The rows of a group lie close to one hidden flat surface of 11 dimensions, which passes through zero. Surfaces can cross.
Known rows, each followed by its group:
[-16  14   7   4  -8 -21  22  -8   3   3  13  16  -7   9 -16  -6   2  16
  -9  -8 -15  -2]
(2)
[-28  -2  19  18 -12 -33  -4  -8 -18 -18 -20  12 -44   2 -40 -21 -24  14
 -13 -48  56 -19]
(5)
[-47 -35   4  -5 -30 -22  -7  -4   7  21   2 -13  13 -14 -38  14   9  19
  28  -9  -3  36]
(3)
[-19  16 -27  18   1  43  23  -9 -19  -6  -7 -14 -31  21  27 -18  27   3
   4 -13 -20 -13]
(0)
[-16 -21  -4   1  -2  -9  14  -8  27 -35 -12 -13 -24  20   6  12 -18   5
  17  12  15  17]
(2)
[ 15  -7  -5  13 -13  -7   6 -31  25   4   7  27  20  16   6 -19 -21 -17
  19   2  -4  15]
(0)
[  9  -3   8  32  13  14   0  -1  19 -24  25 -11 -31   2  20 -20 -17 -18
 -10   6  45   7]
(1)
[-20 -28  20 -17 -22  -8 -11  17   8 -36  -5 -29   1   0 -47  14  11  32
   4  11 -15  21]
(2)
[  2 -31 -12 -10 -30  -6 -25  -8  13 -12   3   4  26  -3 -21 -18  -9 -32
  31   1   6   1]
(2)
[  7  -2 -22 -15   5  17 -14  -6   1   9  -2   5   4 -18   2  24  27 -23
  13  -2 -35  11]
(4)
[  6  13   4 -25  -2 -21   5   9   9  -3 -20   4 -16   8  -2  12 -34 -14
 -14  13  23 -33]
(0)
[-25  -3  23  -6 -13  32 -13 -13  -3  44  -2 -33  -3  13 -26   4  -4   0
  -2  -7 -10  27]
(4)
[ 22 -14   8 -24  -1  28  32 -34  23  16  -3  -2  -4  52  45 -25 -12  -8
   4 -19 -22  11]
(2)
[ -6   4   1  -4  -9  -3  -6 -13  29   7  44 -15 -21  -6  -7 -10  16 -19
 -24  -3 -20   2]
(0)
[ 15 -18   7 -10 -54 -51  24   8  23  -8  16  44  18 -21 -41  -2  30  43
  -2  -6 -48  13]
(0)
[  4   7 -15 -16  15  -7  10  -7   4   0   7  18  35   9  12   0  -3 -12
  17  15 -18   6]
(3)
[  6  -2  -9  -7  -3 -15  -5 -24  18  14   8  13  18   0   8  -8  -4 -13
  -3  -4  -6   0]
(5)
[ 14  -9  -9  30   3  23 -17 -14   6 -24  40   2   4  -4  19 -55  19 -26
  -4 -17   9   4]
(1)
[  0  56 -13   9  12 -17  30 -23  -8  51   6  39  -6 -12   7  -2  17  20
 -45 -13 -27 -22]
(2)
[ 18 -28   6 -61  27  -6 -34  28 -34  -7 -23 -11  44 -14  20   3  -1  -5
   0 -21  33 -15]
(5)
[  3 -13  -3   1  -5  11  15  -3  12   3   0 -15 -15   2  28  -3  22  23
 -15 -10 -12   2]
(2)
[-13  -9   2  -1  17   2  -5  11 -19   8  -6 -10  22   1   5  11   7   9
  20  -2  -6  10]
(3)
[ 45 -11   1 -36 -13  31 -13  -3   2   3 -15  13  31   2   2 -16  -7 -13
  -3   4   2   8]
(3)
[  7 -25  19   1 -19  50 -10  23  21   6  12 -45 -54 -14  -3  21  -1 -27
   0   8  22  22]
(1)
[ -2  16  -3  16  17  -3   4 -12 -15  18 -35  17  -4   4   5   3 -42   1
   4  -2  53  -4]
(3)
[-29  19   8 -17  12  -5  15  -8  -8  18   7 -15 -18   3 -12  17  35  36
 -25 -16 -37   9]
(2)
[ -4   3  12  42 -21 -29  39  16   6 -18  -7  11 -25  -9   2  -5   6  67
 -25  -2  17 -10]
(2)
[ -2 -35 -13   1 -27   0 -30  14  -5 -16   9  -3  24 -27 -17 -11  25 -15
  25  -5   0   4]
(0)
[ -7  10   2  32  59  -3 -26 -10  -8 -11   7 -17  43   0  19  11  -6  10
   8  24   6  26]
(1)
[-11 -32 -31 -20 -15  54 -24 -14 -20  25 -27 -22  -9 -28   7   1  44 -14
  16 -36  -1  21]
(5)
[ 20 -25  28 -54   3  21 -11  12  -9 -59 -17 -23 -16  31 -24  -1  13  12
   4 -24 -31  14]
(5)
[ 17  -5  46  15  27  10  -5  49 -34  40   0 -32  12 -23  37   0  -6  42
 -38 -12  51  -7]
(3)
[-16  23  14   4  36 -11  10  28  -4 -21  34  -8 -39 -20  -4  14  -1   0
 -25   5  43   2]
(0)
[-18  -2 -27 -14  15  -3  16 -13  12 -11   7   3 -18 -17  16   8  17   2
  -9  -6  24  14]
(3)
[ 23   0  16 -30   7   2 -36  27   2  -9 -25 -26  -6 -22 -14  23 -35 -18
 -31  25  57 -20]
(1)
[ 41  -3   1 -19  -4  14  -3   3  -8   0 -41  12  10 -10   6   4   4  22
 -19  -4  -1  -6]
(1)
[ 40  13  -2  21  15 -30 -61 -15   2  -8  -6   9  72 -15  -2 -14 -23  -3
 -20  27  -3 -30]
(1)
[-25  13 -25   9 -17   4  19 -22  44  -7  15  -1 -32   6 -17  21  -9 -22
   8  41 -11  17]
(5)
[-21   5  -2 -20 -11 -22  20  -5   9  21  21   5  23  -7 -15   5  27  31
 -16   1 -31  14]
(4)
[ -5 -17  18  28  10  46 -18  16 -13  13  -2 -41 -17  -5   5  23   9   0
  20   3  -8  35]
(1)
[ -6  17  19  16  12 -51 -26  25   1   5  32 -13  35 -26 -12   7  -1  20
 -30  29   3 -27]
(1)
[ 37  15  -7 -14  -9  18   9  -3 -13  32  -8  42  25 -12  -5   0  17  -1
   0  -8 -42   9]
(4)
[ -8  10   2 -22  29  43 -16 -35  -5  -9  -9   3 -19  -8 -47  26  19  -1
  -2 -14 -17  72]
(0)
[ 14   9  -9  -1  -2  17  -7  -7   8  -4  22  14 -11  -5  -3 -21  -2 -32
  -6  -2  13   2]
(0)
[-50  -1  13  12 -22 -39   2  -7 -18   8  11   7 -16   2 -40 -22  14  20
   3 -45  -5 -13]
(2)
[  6  -1  12  -6  45  20 -22   2 -12  17  19  -8  40 -29  -3  25  28  16
  -6   5 -15  62]
(0)
[ 15  -6  -1   3  -9  -7  -2   3   9 -36  -2   6   2   4  -6 -12  -7   5
  -2   7  11 -11]
(4)
[ 18   3   6   5  -8  21 -42  19 -37 -11 -13   1  17  -9 -32 -24  -9 -32
  10  -9  15 -25]
(3)
[ -6  21  14  11   2 -14 -32 -16   8 -18 -16   1   9  13 -59  23 -32  -5
   3  34 -20  11]
(5)
[ 21  14  12  -7   5  -4  14   9   1   5  -2  23  12  -3 -16  24   5  22
  -7  16 -35  18]
(4)
[-19 -10  -3 -10  16  -8  -5   7  -3 -10 -13 -21   9 -10  -2  33   6  25
   6  14   1  17]
(2)
[-11 -15 -30  12  16  20  10 -20   4 -30 -29 -31  18  18  61 -16   8  35
  -4   9  18  -2]
(4)
[ 22   4  10 -44 -33  21   0  31 -41  37 -29  16  18 -10 -29  -7  13   3
  -3 -20 -13 -23]
(1)
[ 31 -33  35  20   8  19  21  33 -23  20  34  -7  31  16  68 -49  17  23
  16 -31  -7   6]
(2)
[ -3  -5 -17 -10  24  16 -17 -11  -7 -13  -9  -9  16  21  15  11  -1 -31
  36   5 -24   1]
(3)
[ 40  21 -31  34  38  -7  29  20 -11 -40  -6  50 -47 -25  32  46  35 -10
  21   0 -43  -5]
(4)
[-33 -10  -9 -12  20 -38 -10  15 -15  -7  -7  -6  18 -23  -2  26   6  14
  12  -1  18  -6]
(5)
[-16 -25  22   6  21  -4 -32  33 -11  38  32 -52  24 -29  35   8  15   0
  -8  -4  24  -5]
(3)
[-26 -22  -8 -10  20  20 -34 -14   3  17  19 -46  24 -15   8  23  41   1
  11   1 -41  40]
(0)
[  6   7  22  51  18  21  -7  15 -30  -8  -4  -6   4  -5  -6  -5  16  40
  -3  -5 -10  19]
(1)
[  7  16  25  17  -4  -2 -33   9 -24 -16 -25  -4  20  39 -52  14 -39 -20
  40  27 -39 -20]
(3)
[-28   7   0 -13  15  -9   6  12 -27  21  -7  -3  21   5  -3  15   6  10
  18  -4 -13   3]
(1)
[ 24   7  -7 -15 -10  17  -4 -30  14  -9 -33  22  -1  30 -14 -10 -43 -35
  14   7  12   2]
(5)
[  3 -20  -4 -34   0 -43  -4 -13  39   5   4   9  32  -9  -6  35 -18  -6
  11  24  -9  21]
(0)
[  6 -23  19  -3 -16 -25 -14  30 -12 -14 -15   7   0 -19 -24   7  -9  11
   8 -12  23  -8]
(0)
[ 19   8  16 -27   7 -20  -6 -13  20  29  25   5  34  -4   5  -6   6  14
 -39   2 -19   3]
(5)
[-17 -25   7 -12  -3 -38 -12  38   2 -19  52 -20   2 -35  -5   4  43   7
 -12 -11  -4 -12]
(4)
[  6  10   8   7 -14  21 -53  40 -22  20   9 -26  18 -44 -36   1   2 -21
 -21  24  28 -25]
(5)
[-51  18 -43 -75  19 -62  14 -25  -6 -61  -3  34  25  -4 -44  -5  25  23
 -18  -8   2  -7]
(1)
[ 25  28 -11  36  -1  -9   5   7   5 -23   4  35 -36 -10 -11  13 -10 -23
  -3  17 -11 -22]
(4)
[ 18  13   7 -19  40  -1  17  28  -7 -23  24  -3  13  -3  31  -1   5   8
 -20  18  11  -3]
(3)
[-22  37 -25  21 -14 -19  10 -19  17 -15  -7  16 -22  -2 -36  16  -6   4
 -13  34 -12 -12]
(4)
[ 33 -15   1 -12  47  35 -18  -7 -10 -20 -49 -18  22  22  45  23 -35 -14
  28  17  24  19]
(4)
[-16 -49  37  22 -23  16 -39   1  11   6 -17 -71 -36  28  -2  13 -25 -21
  36 -16  -3   1]
(3)
[  3   6   7  29  12 -19   6  40  -1 -28  25   7   7 -18  -5  15  -6   7
   8  36  16   6]
(2)
[-30 -12 -30  13 -16  -1 -15 -10  -6  22  -2  -4 -11 -35  -5   1  22 -10
   6 -18  19  -1]
(5)
[ -6  -9 -32  -6 -13  26  -4 -23   1  31   7  -2   5 -10  18 -14  32 -28
   6 -17 -24  -2]
(4)
[  5  -3  17 -10   8  -8  16  15  10  -5  31 -13  -6   7  22  -3  10  15
 -20  -1  -8  -3]
(5)

New rows. What belongs after each?
[ -9 -17 -31   9 -17   9 -13 -22  25 -25 -11 -11 -45  -2   7   0  -6 -39
  14  -4  23  -8]
(2)
[-27 -13 -34  18  23 -12 -16   1  -9  -2 -19  -5   1 -32  22  28   8  -6
  24   1  31   5]
(2)
[ 21   3  22  -6  -4  13  10  -2   0   7   7   3  -9  11   9 -24   0  10
 -24 -19   0  -4]
(5)
[ 34  -8  10  -7   0  32   2  18  -3   0  -8  -6 -10 -20  14   3  25  23
 -25  -6   2   9]
(1)
[ -4  23  24  35  10  -8  -8  18 -34 -13  11  15   4   6 -23 -37 -25   1
  -7  -7  41 -22]
(1)
[-12 -10   2   5  26 -14   9   2 -13  21  -3  -3  26   7  40   5  -9  14
  16  -9  18  10]
(2)
[ 13   1  15  23 -21   0  22  18 -19 -27  23  27  -3  21  -9 -49   6   3
  19 -21 -18 -15]
(3)
[ -1  35  23  -9   7  18 -14   7   4 -20  27 -14 -47  23 -42  -2 -23 -49
 -16  13   1 -16]
(2)
[ 17 -55   3 -19 -51  -7 -20  -6   0   2 -44   2  13   3 -16   2   9  11
  36 -36 -30   1]
(0)
[ 10 -12 -27 -31 -12  20  -4 -42  30  18 -32  13  13  25   3  17 -30 -49
  37  16 -21  18]
(1)
[ -5  17  26  -8 -15  40  11 -23 -16  48 -36   0  18  29 -38  -2 -11  38
  -9   2 -23  37]
(4)
[  7 -47  12  -4 -44   3  -4   8  64 -37  43 -62 -40  11  22 -26   5  -8
 -25  10   5 -12]
(2)
[ 21   1 -38  -8  -9  22 -14 -18   3  15 -23  12   9 -30   9  10  27  -7
 -11   2 -16  -2]
(2)
[-12  22 -12  20   0  13  16   4  -7  12  13 -21  -3  17  37 -23  13   6
 -11  10 -13 -34]
(0)
[  1 -32  18  28  13   2 -22 -29   7  29   0 -17  34  16  30  -4 -17   1
  30 -14  -4  31]
(0)
[ -1  -5  18  42   1 -11 -28   9  14 -11  20 -30 -12 -14  -6   9  -2   3
 -11  15   6  -3]
(1)
[ 19 -13  36 -18  17   4  -6 -40  31  34  11  -2 -25   4   2  15   3   2
 -20 -38 -22  47]
(0)
[-14 -31 -19 -20 -10  -8   7   1  16  10  20 -24 -27  -5  47  -7  23 -24
   5 -30   6 -24]
(1)
[-21  21 -13  18 -12  11   3 -19 -10  29 -28 -26  36  39  14  -5   5  32
   0  27 -58 -28]
(0)
[-14   3  -1 -16 -27   2  24  -7   3  14 -26  14 -15  12 -33  25   1  12
  20   6 -35  13]
(1)
[ 50 -14  -8 -17 -20  10   6 -13   6  -4 -48  18  -6  -1  18   2   5  22
 -18 -17 -11 -12]
(1)
[  6   5 -17  17  -1  -7  19 -15 -11   1 -36  40   8   0   5   2 -14  16
  13  -4  12   5]
(2)
[ -9  -4 -10  -2  28  20   4  -6 -24  25   2  -4  40   0  22  12  32  17
  22  -3 -42  33]
(1)
[  8  22  -2 -15  20   6  -6  -6 -12  -2 -10  17  36   1 -15   3 -12   5
  -4  20   4  16]
(1)
[-13  -7 -24 -30   8 -20 -16  -7  11 -14  -5  -5  22 -11   1  16  -2 -20
   7  16  11  -6]
(4)
[-42 -17  -6  34  20  20 -26  -7 -63  23 -34 -20  27  16   1   9  28   6
  69 -36 -42  20]
(1)
[-36  14  -7  23  -2 -50   1 -21  20 -11  26  13   5  17 -24  -3 -21 -12
  13  18  -3 -11]
(1)
[  0  -9  -9 -22   9  -7 -26  -9  -2  27 -18 -13  37 -16   9  12  -6  -2
  -8   5   9  -2]
(2)
[ 32   6  -8 -23  12  24  -3   1  19  -4   5  -3  20   0  15  16  -1 -19
  -6  35 -19  15]
(2)
[ -5   4  16  13 -28 -22  -5 -10   4 -11 -19  12 -15  16 -36  -7 -31   7
   2  -5   7 -16]
(0)
[-14  -6 -14 -10  -4   7  22 -17  -6  11 -15  14   3  13   6   9  19  12
  25 -14 -36  20]
(1)
[-25 -37 -22  -1   1  -4 -10  -1   5 -14  42 -33 -23 -14  46 -27  46 -23
   6 -43   7 -17]
(1)
[ -3   3   7  -1 -11  18 -19   8  -7  36  15  -6  23   5 -12  -6 -16 -44
  24  14  -2  -2]
(1)
[ 25 -32 -20 -34  -8  46  -4 -21  13 -11  -6  -9  -5   8  27 -11  24 -27
  15 -19 -22  18]
(3)
[  2 -23  22   7  -2  -8 -14 -27  30  20  16 -23 -26  15  18  -6 -14 -21
  -3 -30   1   1]
(0)
[ -2   5   3 -12  -3  18   7 -17  18 -27 -29 -14 -38  25 -16  16 -19   3
  -8  10   1   7]
(2)
[  3  -9  21  -9  19 -14  19  -4  35  17   5 -16  -3  17  42  12 -49   0
  -9  17  52   9]
(3)
[-23  19  -6  20 -13  -1  21  -8 -13   7  30  16 -46  -4 -16 -20  44   2
  -9 -42 -34 -10]
(2)
[ 24 -44  26   2 -28  24 -34  34 -15  -2  34 -33   2 -16   9 -46  33 -12
  -5 -41   5 -16]
(4)
[ 21 -22  23  10   5   0  11  25 -22   5   0   9  -2 -16  21  -5  21  28
   3 -38   7  15]
(0)
[ 26  12 -11 -18  12  21  -1  -9  12  10  -4  -9   1  -1  21  17  17   1
 -19  16 -37  -1]
(3)
[ 62  12  20 -17  -6  24  -3 -18  16  28 -34  16  40  40   6   9 -49 -11
   2  34 -31   1]
(3)
[ -6  -7  -8 -18  -6   7 -10  11 -21 -50   2  13  -2  -6 -33 -23   5 -19
  12 -11  31   0]
(3)
[ -5  -5 -10  -3 -42  -1 -14 -28  20 -20 -32  -4 -43   6 -36 -11 -18 -10
 -14  -9  18 -20]
(2)
[-14  -4 -13 -28   1  -9  18 -10  33  -5  18 -10  -7  -8   3  24  20   8
 -11  18 -21  21]
(1)
[ 11  -4 -14 -40  -6   5  17 -17   8   0 -12  35  45   9 -15   1   7   6
  20  13 -32  34]
(3)
[-29  -1 -11 -32 -12  23   2   3 -26  16   8   4   7   7 -26 -13  16 -30
  28 -18  -9   7]
(1)
[  4  -1 -12  35  23  28  17 -39  40 -18  26   2 -12  22  29  -7  -7 -19
  18  18  -2  51]
(1)
[ -1  20  38  -5  -4  12   3  62 -49  44  12  -7  13 -14 -19  -3   0  13
 -14  -2  16 -18]
(1)
[  6  -9 -18 -13   6  24 -16 -17  11   9   2 -10  -2   2  25  -1   6 -37
   7  -5  -2   0]
(2)
[ 12  19  -4   4  -5  11  33  -6  -1 -10   6  37 -18   1 -10  -9  16  14
 -12  -8  -9  16]
(0)
[ -4   6  21 -26  -2 -22 -39 -13  17   7  22 -21  20 -11 -46   8   8   8
 -35   6 -29   7]
(5)
[ 11  19  18  55 -11  23  -5  24 -15  40  38 -12 -35 -17  15 -26  15 -15
 -21 -18  -2 -31]
(4)
[ 18 -10   6   5 -10  20   8   0  24 -13  -4 -10 -42   0  10   0 -13  -7
 -12   0  24   3]
(1)
[-21  11  26  -1  22 -22 -46  24 -16  11 -14 -32  28 -13 -33  39 -36   0
  -3  39  28 -10]
(3)
[ 13  -2  16  18  -2   1  25  32 -22 -14  28  13 -17 -10  22 -49  14  17
 -19 -32  43 -15]
(3)
[-20  18  -5  19  -5 -25   9  17  12 -21  36  -3 -32 -27 -22  16  27  16
 -23  17 -12  -8]
(2)
[ -6   5   1   6   4 -13  -1   5   2  -4   4   3   3  -4  -7   9  -7   4
  -2  13   7  -1]
(2)
[-33  -2 -21  30 -35   5   0 -26  23   5  26 -15 -46   5   0 -33   8 -30
  -2 -14   4 -22]
(4)
[ 26  -6  15 -14   8  15   5  18  15 -15  23 -24  -7  10  28   3  16   6
 -19   9 -29  -2]
(3)
[  2 -11  26  16  -8   1 -22  12 -10  10 -10 -15   5   9  -8  -6 -25 -10
  14  -2  13  -9]
(3)
[-18 -14 -21  12  23 -22  21  -4  19 -24   4   9   5   6  27  23 -16  -9
  46  26  17  26]
(2)
[  3 -28  -2 -17 -19  16   3  -8  22   0   6 -17 -27 -13   9  -7  20   4
 -14 -18   8  15]
(3)
[-22  13 -10  -9  10 -20 -12  -8 -27 -16 -10  20  19  15 -20 -22 -20 -23
  19 -13  25 -20]
(1)
[ 17 -11  -5 -26  -1  26 -15   2  -6  28   2 -10  25 -19  14   0  21  -6
 -12  -5 -10   6]
(5)
[ 49  12  22 -10 -22  -9  -3  16   8   9 -47  12  -1 -12 -20  26 -32  27
 -34  24   4 -23]
(1)
[-15  16 -24 -41  -2  -1   7  36  -5 -20  28  -4   0 -45 -32  26  61  15
 -27  24 -31   4]
(0)
[ 22 -26 -19  -5 -15  13   6 -16   4 -13  -4   6 -18  -8  37 -30  39   6
  -5 -45 -12 -11]
(1)
[ 18  -2   5  12 -15 -13  22   8 -11  23  17  28   2 -12  25 -41  22  22
 -22 -39   6 -21]
(5)
[  0   0  18  13 -36  -6   1  -4  10  -4  13  -5 -40  14 -15 -41 -10  -6
 -24 -25  14 -33]
(2)
[ -5  17 -11   5   6  17  24  25 -20  -1  24  -5 -16 -14  19 -13  42  16
 -21  -6 -11 -11]
(0)
[  1  -2  17  17   1   5  11  18   0 -12 -10 -25 -31  -3  17   5   7  42
 -27  -3  15  -7]
(2)
[  3   5  13  22 -13 -13   3  -1  -1 -24  -3  17 -26  21 -16 -24 -35 -12
   4  -9  30 -24]
(5)
[ 15 -30  20   1  -6  13 -31 -14  -7 -29   7 -18  -9  22  -9 -29  17 -12
  15 -40 -39   1]
(5)
[  1  -6  17  11  -8 -13 -13  15  -1  12  23  -4  30   7  -2 -14 -13 -17
  18   6  -4 -13]
(3)
[-39  11  -3  -2   5 -25   9   0  -2 -15  14   2  -7   5 -25   4   5   6
   6   3  -1   5]
(1)
[-19  -2   6  -8   0 -28  12 -19  21  20  31  -1   6  24  18 -20 -13 -13
   3 -11  -3  -6]
(2)
[-21 -12  13   0  20 -16 -18   3  11  13  10 -38  24  22  10  36 -17 -14
  32  29 -32   7]
(3)
[  1 -13 -16 -69  25 -16   4  10   2  -1 -20 -15   8 -21  37  30  19  18
 -25  -6  11 -14]
(1)
[  3 -26 -25 -54 -13  11  31 -23  32 -23  10  17   8   8   9  -4  28   2
  11  -4 -23  44]
(3)
[ -4  -3   7  37   4  17 -19   9 -19 -14  -7 -19 -15   8  -3  -3  -7 -10
  20  -6   8  -5]
(5)
